All rows are made from the same 7 directions, up to rounding. Whole rows:
In the rows, 128 means zero.
[[127 140 134 166 126 143 138 119 122 142 135 123 139  96]
 [ 94 105 140 111 174 163 153 122  95 110 139  97 116 136]
 [127  92 133  89 145 141 135 158 100  46 189 111 174 127]
 [165 128 113 128 127 124 140 188 136  96 166 154 149 114]
 [204 185 164 151 172  96  92 100 151  98 116  53 144  89]
 [ 99 109 144 112 128  98 102 117 109 129 142 140 111 118]
 [144  93 115  70 146 158 125 142 130 139 123 167  78 194]
 [141 144 112 166  94 142 141 134 143 151 125 149 148 113]
 [118 137 115 155 106 142 145 126 135 156 115 140 133 124]
 [116 102 149 102 168 164 132 107  97  95 149  92 131 137]
 [138 142 133 150 160 115 145 170 122 118 150 129 119  90]]

Rows cut short, each followed by the rest of it:
[103 141 117 140 106 109 139 126 137 132] => [105 116 143 128]
[123 118 125 109 123 116 124 138 127 109] => [135 130 136 137]
[143 155 124 160 118 142 152 125 136  85] => [132  72 202 104]
[107 100 134 110 117 131 113 118 110 130] => [148 151 122 133]
[213 119 153 133 149 172  99 125 117  94] => [196 136 155  95]
[102 112 113 110  93  98 124 149 128 112] => [138 152 146 135]
[146 118 129 116 129 161 128 114 126 110] => [136 115 148 144]
[154 130 151 111 160  86  88 137 127 134] => [141 147  80 113]
[157 148 144 125 112  92  85  93 144 111] => [118 100 153 121]
[115 136 105 137 108 121 152 154 140 128] => [116 134 142 134]
[127  80 130  99 150 173 121 135 105 184] => [149 210  44 157]
[ 55 137 146 153 134  96 128  91 109 172] => [ 96 111  93 105]
[144 136 101 135 109 171 157 128 150 143] => [ 99 128 141 163]
[110 128 122 106 135 107 136 139 132 105] => [113 105 132 147]
[137 145 140 138 174 116 138 147 125 122] => [129 107 106 108]
[139 159 139 142 107  95  89  72 155 174] => [ 74 117 107 134]
[ 97 129 139 146 121  96 123 131 111 119] => [148 125 142  88]
[108 111 117 110 111 144 131 115 128 147] => [111 144 116 162]
[180 126 126 142 132 137 111 160 137 178] => [153 209  74 113]
[157 144 120 121 143 144 136 124 150 133] => [ 95 108 118 158]
[166 152 134 127 166  93 125 170 140 102] => [137 116 117 108]
[ 97  95 109  77 111 145 148 135 120  67] => [133 100 179 177]
[ 96 119 142 120 114 108 106  93 115 123] => [125 112 138 124]
[ 82 107 121 108 135 149 156 127 110 108] => [124 105 139 152]
[122 129 151 105 173  99 110 120 119 120] => [120 103  92 129]
[121 127  99 107  79 118 132 130 152 116] => [101 128 162 170]
[ 50 120 121 179 123 177 186 117  96 165] => [126 125 132 102]
[124 132 124 126 101 128 122 100 137 118] => [112 105 160 141]
[194 176  95 162 128 142 161 170 180 155] => [ 91 138 122 139]
[113 134 128 133 160 139 154 136 123 135] => [114 111 107 131]
[173 144 136 152 130 129 124 145 130  91] => [167 116 173  86]
[169 154 103 134 132 138 146 152 166 159] => [ 89 143 100 158]
[158 138 122 164 109 157 136 132 134 137] => [146 144 154 104]
[ 98 108 107  92 109 104 131 153 132 128] => [117 157 113 164]
[157 114 111 109 132 144 134 167 137 137] => [141 176 102 151]
[194 155 130 107 146  72  92 157 164 125] => [114 141  95 136]
[133 135 113 108 118 162 153 103 142  71] => [100  51 199 172]
[145 132 139 131 153 163 124  91 131 166] => [101 121  89 147]
[ 55 147 106 124 156  92 187 164 133 125] => [ 73  85 107 149]
[122 120 118  81 116 132 119  94 144 116] => [ 83  98 134 194]
[ 34  94 113 118  88 107 138 130 106 163] => [121 174 105 140]
[ 54 129 109 155 135 142 189 147 114 160] => [103 127 108 127]
[132 153 113 154 118  92 138 165 148 149] => [116 151 116 109]
[173 157 153 110 175 111 102  97 144 103] => [ 99  61 120 139]
[130 111 133  85 132 132 118 114 123  72] => [135  88 163 157]
[149 136 138 130 186 100 138 194 119 103] => [165 136 100  91]
[148 161  77 157  75  94 151 192 181 179] => [ 92 196 113 139]
[182 174  83 153  95 130 155 162 191 157] => [ 74 143 136 158]
[110 108 126 121 101 162 123  88 121 147] => [120 136 133 152]
[105 125 130 135 112 126 124 108 122 141] => [122 129 131 125]
[185 108 146  99 151 178  97  95 125 127] => [143 132 111 155]
[ 83  91 128 127  93 187 145  87  94  95] => [157 103 199 131]
[111 164 118 131 100  67 118 111 161 134] => [ 68  94 138 142]
[172 153 149 125 162 118 106 107 140 111] => [115  84 125 124]
[107 128 126 121 113 129 132 103 129 110] => [111  93 158 143]
